The same things were measured in two ways. Each way mixes the same 11 hidden numbers, adds some noise and spreads widely along 8 directions of its own, which tell nothing about the thing.
(in the rows, 128 means zero)
Some things both ways: the first way, then the second way.
[158 134 106 143 139 111 125 144 133 149 123 135 117 123 123 135 155 142
 144 172 148]
[130 131 116 112 210  99  64 165 139 109 132 107 125 109 159 206 127 127
  90  99 126 134  99 104  66  70]

[133 140 139 142 137 138 114 132  83 146 117 150 110 116 128 116 136 106
 148 109 101]
[130 133 114 112  95 149 168 181 151 140 134 131 116 149  81  82 104 110
 140 158 124  95 129  99 133 143]

[133 158 117 104 166 104 151  91 126 133 161 128 156 119  87 124 111 131
 122  67 111]
[153 160 123 116 160  95 146 162 133 113 127 126 160 123  84 116 145 107
 115 143 134 108 117  78  73 134]

[114 112 113 135 124  94  98 128 124 131 147 116 109 140  95 135 165 136
 137 149 119]
[162 140 116 125  97 109 162 103 116 152 140 153 144  97 104  84 166  95
 138 138 114  25  95 132 135 133]

[ 87 132 130  49 119 133 118 116 115 108 194 147 151 138  97  96 115 107
 153 110 114]
[178 121 146 116 172 110 106 160 133  51 124  94 173 128 148 127 131 131
  92  59 166 132  99  99 101 143]

[158 138 139 133 157 117 127 126  99 142 125 148 144 115 142 162 152 148
  67 130 131]
[120 162 161 175 114 104 123  89 111 130  87 153 109 166 120 149 135 144
  67  78 157 139 175  97 117 154]

[131 158 103 103 157  96 136  92 141 110 164 113 121 156  99 158 166 142
  82 141 135]
[113 146 159 156 138  71 152  97 100 154  73 147  91 141 145 143  96 135
  34  90 169 121 192 107 120  87]

[132 142 143  71 128 143 115 126  89 126 146 150 151  90 130 131 126 120
 132 114 123]
[111 125 133 140 140 122  62 136 139 152 109 122 103 143 152 168 137 145
 121 109 138 144 131 102  94 103]

[129 124 154 115 107 144 115 101 101 121 138 137 137  77 134 138 107  85
 169 112 125]
[152 160 101 125 141 150 128 177 170 124 146 128 141 160 108 132 114  97
 134 140 115 122 148 113 115 135]

[126 124 133 129 102 133 143 146 140 145 152 171 122 145 143  85 127  84
 119 197 121]
[144 180 104 132 145  92 112 156 125 150  93 133 129 129 103 188 128 126
  80  90 121 142 112  84  78 110]

[170 156 122 151 116 122 179 158  91 144  73 140 113 108 168  97 139  70
  55 157  93]
[117 159 151 148 116 101 146 132 112 140  57 137 132 143 101 125 116 133
  87 120 153 162 159  97 109 125]

[115 130 110 135 127 110 113 138 122 117 121 125 121 123 121 139 142 120
 116 103 131]
[137 116 145 151 119 116  69 101 138 122  93 108 110 161 209 141 140 191
 118  65 154 159 135 128 152 105]

[149 137 119 150 116 130 191 112 144 151 106 136  91 175 116  77 112  54
  70 160  60]
[143 118 141  93 155 142  42 170 160  79 110  69 202 154 156 172 119 158
  97  73 149 242 115 103  80 113]

[145 140 106 108 142  74 181 176 108 106 107 129 146 138 139 141 117 135
 119 118 140]
[110 124 150 112 138  87  76 109  97  98 130 123 128 132 120 157 196 175
 137 116 124 126  60 116 105 108]

[106 130 127 112 115 109 117 113 112  87 143 119 130 124 142 137 127  99
 104 127 162]
[114 147 127 104 137  95 169 115 142 135 142 135 150 112 105  79 139  84
 117 173 116  87 127 153 106 108]

[153 149 134 111 124 122 140 100  99 119 132  89 144 108 115 113 126 125
 139 133 127]
[139  93 154  90 192 112  83 171 102  75 120  88 166 101 126 140 165 159
 125 112 156 136  99  97  84 126]

[132 128 129  91 136  92 126 131  91 121 175 110 123 150 113 140 150 126
 153 154 111]
[118 171 158 166 125 115 123 127 126 126 125 131 164 140 114 142 141  94
  78 108 140 136 142  94  91 169]

[128 108 109 128 132 122 112 141 119 133 119 143 112 135 109 135 121 110
 159 110 118]
[114 134 179 147 131 132 132 157 153  84 144  94 160 167 109 126 113 115
 104 134 162 141 141  96 134 140]

[115 131 103 138 109 114 119 126  80  77  92 143 116  71 161 144 130  48
 112 108 153]
[133 140  93 106 129  85 142 159 178 178 117 112  94 132 158  99 108  99
 115 105 133 112 114 140  92  77]

[166 116 109 176 130 132 156 166 106 162  62 138  93 129 100 113 134 124
 176 136  97]
[175 174 103 131 110 173 134 178 158 105 145 118 148 165  93 127  75 102
 110 109 119 113 125  87 158 175]

[130 139 114 121 157  50 162 140 118 119 176  90 124 135 101 184 148 149
 159 106 111]
[189 122 117 134  95  95 128 120  86 110  98 156 137 129 133 125 200 184
 135  63 135  82  86 112 134 133]

[122  93 121  97  81 178 144 183 159 116 105 118 119 143 124 111 100 135
 166 167 140]
[137 131 121  91 150 124  48 112 140 175 134  95 182  90 106 168 184 120
 173 151 103 129  93 124  70  95]

[114  82 122 142 109  95 122  81 133 123 125 128 137 108  90 119  82  90
 138 107 112]
[147 171 130 143 107 154 175 117 145 101 129 141 136 153 104 103  98  98
 122 125 103 104 148 154 178 160]

[125  77 154 182 126 139 119 130 158 186 163 155 125 152 107 122  97 127
 100 126 127]
[143 158 115 107 121 128 224 140 106 134  81 170 131 109 101 104  87 114
 107 150  72 113 167 166 154  93]

[148 136 119 139 139  31 207  53  98 111 123  85 143 102  89 134  76  63
 114  69  77]
[ 97 152 148 121 148 136 164 170 140  72  87 129 128 166 121 118  87 127
  97 130 120 203 161 153 131 124]

[102 132 115 110  97 113 122 119 150  85 149  95 122 132 134 126 119 105
 129 142 142]
[144 150 134 130 163 114  35 163 156 134 127  87 150 165 121 186 129 132
 117 102 166 180 118  50  56 113]

[108 133 153  94 106 125 112 127 112 123 183 130 137 131 130 113 151 122
 119 174 126]
[106 182 115 120 125 140 129  97 166 167 136 134 158 124 111 117 101  51
 115 167  84 138 149 179 111 119]

[134 131 126 122 147 134 122 134 118 131 136 149 132 132 132 132 119 129
 136 119 139]
[128 154 108 120 110 170 153 169 157 157 138 123 104 148  83 118  92 101
 158 159  95  99 139 128 158 140]

[141 158 119 100 126 134 128 177 126 133 141 145 112 143 191 100 144 108
  85 198 130]
[136 127 157 127 141 136 101 115 138 104 117 108 179 116 110 142 162 133
 138 129 125 137 114 119 115 134]

[166 116 130 160 156 167 154 198  83 146  45 123 119 117 116 187 131 181
 119  38 143]
[130  83 141  85 154 114  92 152 126 104 119 113 139 139 170 104 130 161
 124 117 155 154 135 121  93  89]

[134 121 107 111 155 103 149 105 118 113 121 123 132 148 105 135  83 118
 125  78 156]
[104 132 140 146 102 131 155 134 109 143  98 136 117 122 105 111 165 165
 138 158 115 101 137 107 151 152]

[137 136 122 150 124 103 125 144 143 125 148 103 125 123 147 132 129 127
 159 155 111]
[103 162 158 123  96  98 184  93 115 188 112 141 124 130  64 112 155 125
 156 178  95 109 148 143 129 102]

Other things, the second way, with their names:
<600>: [140 126  91  92 135 128  96 114 141 206 105 131  93  75 158 181 120 126
 149  98  56 115  96 165  96  51]
<417>: [145 148 127  94 121 127 157  79 138  84 174 123 163 154 139  56 108 117
  93 128 118 103 143 152 151 156]
<558>: [141 153 137 153  83 126 145  40 130 150 142 135 162 116 128  91 185 122
 147 148 100  58 123 158 175 152]
<343>: [131  83 140  62 151 124 137 160 135  97 164 102 124 121 139  91 131 139
 182 155 106 101  92 171 135  70]
<114>: [143 158  96 133  93 132  90 125 132 196  88 131  93 125  99 164 152 148
 153 105 103 106  96 100 124 127]
<668>: [ 88 123 165 142 106 125  55  66 138 124 105 107 134 173 188 134 153 180
 116 109 144 195 148 154 144 112]
<49>: [127 130 117 134 122  98 110 154 140 162 147 140 116 126 126 126 170 112
 136 136 129  77  89  81  67 118]
<347>: [109 117 145 152 160 140 152 206 140 109  67 106 106 130 139 133 104 142
  82 101 164 150 181 101 131 144]
<509>: [124 126 122 113 106 133 114 171 122 171 102 142 114 138  99 146 124 124
 132 122 120 134 130 110  93 105]
<274>: [ 85 145 161 159 128 129  88 131 154 133 115 107 153 154 120 152 171 138
 123 142 141 174 143  92  89 152]
<354>: [137 165 105 142 138 107  98 110 161 165 126 126 109 129 159 113 132 108
 130 127 121 106 115 103  86 128]
<168>: [108 179 116 121 106 127 161 159 181 127 136 132 192 148  65  89 133  57
 120 191 113 144 119 135  94 139]
<140>: [ 88 135 130 118 138 137  44  85 148 128 103 102 152 126 182 145 131 147
 106 122 108 194 114 153 111 110]
<235>: [141 125 106  92 119 165  67 142 162 147 153 106 157 140 152 109 104 115
 154 148 104 144 109 120 103 117]
<547>: [154 162 144 110 121 123 162  99 140  88 160 127 196 139  69  87 151 100
 124 147 116 102 119 126 120 166]
<378>: [145  84 128  73 148 129 145 140 117  93 136 116 120 104 141 102 124 148
 124 102 115  87 107 151 137 108]
<522>: [131 132 118 124 139 139  96 146 165  96 148  93 138 174 173 153 139 160
  86  64 135 164 151 134 133 148]
<36>: [158 131 163 132 112 128 175 107 131 102 111 118 162 129  79  92 145 124
 133 130 146  83 146 127 166 148]
<312>: [170 103 118  82 141 145  98 200 109  81 108  98 142 140 132 139 117 194
 119  67 130 162  93  76 114 142]
<303>: [127 161  97  97 104 151 103  90 156 171 148 125 139 131 149 126  84  87
 112 124  74 129 123 183 141 103]
<8>: [ 94 125 158 138  98  97 120  76 113 159 109 134 151 118 122 117 192 144
 118 143 133 111 132 135 116 120]
<15>: [110 164 137  98 117 150 147  77 161 120 161 104 184 133 107 102 124  96
 106 141  86 144 148 185 145 155]
<739>: [ 94 157 130 138 109 138  83 111 155 205 127 103  94 136 100 156 127 109
 157 154 115 112 126 132 141 108]
<348>: [157  89 125  89 166 125  97 171  89  73 110 120 136  96 130 154 155 175
 137  98 120 104  68 112 121 100]
<106>: [124 131 136  88 134 128 176 162 115 101 135 123 155 112  68  98 115  97
 146 186 108  86 110 172 172  92]
<774>: [176 126  90  87 132 143  74 166 141 141 135 114 144 127 138 157 154 153
 163  83  94 140  87 108  82 125]
<675>: [110  81 193 116 121  91 162  92  93 109 103 128 121 111 132 106 185 166
 113  77 143 109 136 159 123 121]
<10>: [125 184 151 135 127 157 113 121 179  95 144  96 202 170  97 122 108  85
 102 133 126 185 149 120 112 179]
<181>: [115  93 161  91 125  93 113  91 108 132  80 126 143 111 171 116 144 177
 108 106 123 175 126 138  83  69]
<554>: [151 131  92 104  83 160  58 107 135 153 144 116 148 129 161 133 162 168
 165 114  78 123  67 132 142 132]
<632>: [128 221 112 151 106 153 116  90 144 145 152 147 139 168 114 158  86  82
 102 136  71 139 142 148 156 140]
<544>: [117 139 137 128 162 128 107 176 144 131 107 109 107 152 117 167  63 109
  69 106 162 148 163  90 108 100]
<315>: [ 99 136 170 146 138  98 116 107 115 112 117 123 141 133 104 152 173 148
  93 120 145 128 126  88  97 142]
<324>: [148 101 120  92 124 119 133 155  93 143 103 129  98  90 125 141 142 157
 153  91  98  85  80 147 139  86]
<787>: [144 137 151 129 115  76 160 154  67 130  81 162 121 138  75 133 140 149
 108 126 157  99 126  84 118  89]
<31>: [181  96 112 110 109 119 112 130  98 109 110 130 121 100 146 113 184 174
 167  75 120  61  60 137 157 123]
<777>: [110 158 135 145 145 121 101 122 155 135  85 124 110 157 150 155  83 118
  62  88 144 178 171 118 102 114]
<226>: [121 182 126 161  83 135 147  68 133 175 120 155 128 145 136 133 122 113
  92 115  91 115 172 153 156 139]
<508>: [122 134 158 122 142 121  88 157 133 112 118 102 156 154  89 146 135 129
 113 122 162 161 126  77  85 140]
<533>: [164 155 113 143 101 161 150  95 115 141 123 162 158 122 100 101 165 132
 175 178  86  68 160 143 176 155]
<122>: [145 121 130 127 117 144 109 137 126 136 100 145 110 131 120 132 121 132
 146 117 118 113 123 111 119 119]
<245>: [130 179 142 163 106 126 154 104 124 166  74 149 106 142  72 132 106 108
 110 132 130 110 167 106 145 140]
<284>: [116 105 174 104 144 115  98 156 104 119  92  95 146 113  59 149 136 140
 125 131 166 132 101  75 100 110]
<12>: [191  84 102  89 134 135  85 158 108  96 130 122 131 109 181 134 142 172
 134  60 120  86  73 124 140 107]
<484>: [144 176 136 160  87 138 160 100 136 137 127 146 134 153 101 104 143 110
 131 119 107  96 146 127 153 178]
<108>: [131 157 107 141 103 176  75 124 179 132 153 105 150 152 142 133 105 103
 130 141 111 121 112 131 165 140]
<296>: [121 168 125 126 118 132 168 117 108  99 100 151 132 134 113  97 109 131
 125 166  91 124 126 159 176 122]
<224>: [ 87 151 117 116 116 108  84  63 147 199 107 122  96 113 157 151 152 144
 157 144  70 138 103 182 124  66]
<684>: [114 140 155 119 169 142 124 160 147 102 121 102 123 153 122 130  60 108
  97 134 143 160 163 114 126 114]
<107>: [112 166 102  97 122 113 151 134 151 173 185 121 128 126  71 116 137  87
 146 193  90  57  98 132 132 105]
<768>: [161 142  90 116 144 133  93 144 133 153 126 121 110 101 144 124 125 115
 146 120 109  75  92 117 125 126]
<398>: [143 170  83 139  80 128  59  65 138 194 120 145 132 132 167 157 175 149
 142 104  74 125  93 139 118 121]
<270>: [ 79 165 167 131 161 102 125 141 146 133  92 117 124 160 110 157  99 116
  92 138 134 212 170 120  77  96]
<233>: [169 109 112 114 111 128 111  85 102 114 123 134 128 105 174 123 179 184
 141  75  96  76  92 160 169 128]
<564>: [135 121 168 153 106 100 119 134 108 125  55 110 124 156 103 155 160 194
  99  70 187 152 149  82 139 127]
<451>: [103 119 144 151 117 128  77 124 140  87 122 121 118 186 195 145 150 186
  91  82 147 180 138 119 135 134]
<358>: [136  79 136 116  92 151  84 119 132 126 123 114 145 134 190 113 158 176
 162 112 121 127 117 158 164 101]
<713>: [176 181 146 139 142 104 164  90 121  97  99 141 145 145 106  99 102 105
  94 100 144 113 161 116 128 149]
<352>: [173 133 135 139 184 106  82 122 138  69 111 117 171 119 189 163 138 128
  74  52 149 142 123 116  89 117]
<560>: [191 107  84  91 155 140 123 155 130 114 113 139 159  75 173 129 124 122
 133 110  89  91 101 157 123  81]
<138>: [ 79  98 172 134 101 120  45 104 106 142  81 109 105 167 164 168 151 200
 115  85 155 198 137 138 136  95]
<691>: [ 83  87 169  97 166 119  43 134 131 117 109  80 103 120 140 151 151 157
 163 116 140 164  81 141  98  90]
<227>: [131 154 109 115 114 152 103  78 162 131 164 126 157 133 177 120 122 105
 130 128  68 130 118 184 142 120]
<69>: [176  98  92 118 169 108 134 161 114  98 105 147 127  69 166 132 189 151
 120  75 114  53  87 125 100 125]
<439>: [ 57 138 182 155 109 141 133 158 132 133  80 105 113 163  92 141 108 146
 119 157 145 190 162 112 146 125]
<447>: [140 104 131 117 128 121 104 126 118 121 106 131  82 139 171 136 109 160
 113  73 134 113 121 134 141  91]
<655>: [142 123 172 128 138 106 154  93  92  72 115 133 154 126 153 120 130 149
  70  78 134 124 144 137 136 131]
<384>: [181  81 148 119 140 113 117 138 118  77 101 107 158 104 124 119 196 170
 141  71 168  81  95 106 130 140]
<569>: [161 144  87 104 123 188  92 160 176 100 149 115 127 153 168 127  82 106
 159 102  78 142  99 174 160 128]

Some of these things the first way, each followed by its name:
[121 108 131 186 129 128  60 151 119 152 139 156 114 126 154 143 169 143
  65 159 201]  <108>
[179 174 152 160 132 137 124  88  74 134 115 137 101 102 157 131 174  77
 169 192 106]  <522>
[176 183 123 104 174 116 141 146  89 151 134 153 134 120 149 127 160 144
 123 155 112]  <315>
[153 142  90  63 119 129 199 155 112  94  94 114 138 113 129 109  87 109
 124 135 123]  <284>
[105 122 134  96 152 143 133 134 150 115 183 136 129 207 101 131 123 170
 149 142 152]  <15>
[130 140 105  60 147 148 178 206 132 134 115 162 139 145 108 122 127 170
 151 116 109]  <245>
[123 151 112 108 114  93 131 140 110  83 127  95 116 123 158 129 122  89
 154 126 118]  <343>
[ 91  94 138 113 106 164 116 201 125 121 135 133 111 169 147 116  88 137
 125 114 140]  <181>
[116 136 124 126 126 118 156 129 128 101 142 106 108 187 145  99  87  95
 115 135 139]  <312>
[131  92  98 148 132  49 168 107 156 112 134  80 129 159  67 157 106 146
 143 120 133]  <632>
[110  92 120 148 101 117 102 152 128 109 119 127 147  84 137 131  95 136
 149 126 178]  <224>
[122 124 145 110 103 153  84 119 103 132 149 148 134  64 139 116 132 100
 169 153 123]  <384>
[ 95 111 119  91 142  97 128 118 136 129 178 144 149 153  79 130 119 136
 112  89 121]  <31>
[104 159 137 100 118 135 120 122  94  76 131 101 119 153 135 114 131 126
 157 122 142]  <417>
[162 126 122 188 150  97 134 128 163 167 110  77 104 149  92 165 158 187
 121 124 120]  <533>
[114 119 131 124 107 125 127 108 139 102 158 132 134 111 142 139 110  88
 112 148 148]  <564>
[145 136 155 158 155 117 118 137  85 172 125 163 116 141 108 145 163 136
 142 103 102]  <451>
[133 129 105 107 120 108 154 133 118 113 101 125 100 160 123 104 116  86
 117 149  99]  <227>
[114 103 116 169 126  91 119 109 139 125 140  96 111 167  96 122 111 131
 113 121 143]  <554>
[109  76 169 164 158 178  52  53 140 212 183 218 151 148  52 108 125 133
  76  78 136]  <347>
[140 132 103 160 165 104 109 180 117  98 139 110 128 116 151 215 153 196
 175 122 242]  <107>
[104 113 144 137 123 112 103 123 139 149 183 135 132 147  96 118 139 145
 129 140 122]  <398>
[153 170 110 103 183 122 159 173 138 189 175 148 103 174 107 132 179 161
  96 143  95]  <560>
[103 122 134 144 120 104 149 196 143 149 136 156 125 198 149  93 133 129
  60 140 155]  <296>
[107  90 156 104 126 156  98 133 117 167 161 176 151 129  65 107 114 149
 205  91  76]  <484>
[136  85 169 137 124 151 124 141 105 180 154 142 132 123  70 149 129 157
 181 110  81]  <509>
[136 136 135 123 134 109 147 131 117 140 151 120 149 109 102 126 116 139
 169 104  90]  <270>
[138 130 136 164 109 128  91 132 120 139 139 117 101 122 134 135 184 137
 135 201 141]  <544>
[140  98 123 136 167 108 107 106 112 171 145 146 126 117  64 159 133 157
 168  96 130]  <69>
[121  87  99 105  98 105 161  86 121  85  97  95 110 132  84 130  67  67
 139 104 125]  <12>
[113 168  98  83 120 118 111 148  82  72  96 129 131  96 182 102 129  87
  97 116 158]  <354>
[150 139 120 118 136 127 167 139 108 138 101 131 131 111 104 112 110 123
 173 109  77]  <547>
[109 135 118  70 140 109 154 136 128  95 163 100 136 162  98 146 116 155
 150 101 130]  <508>
[111 111 108  45 133 117 163 161 104  96 114 130 174 115  82 128  87 164
 169  60 126]  <691>
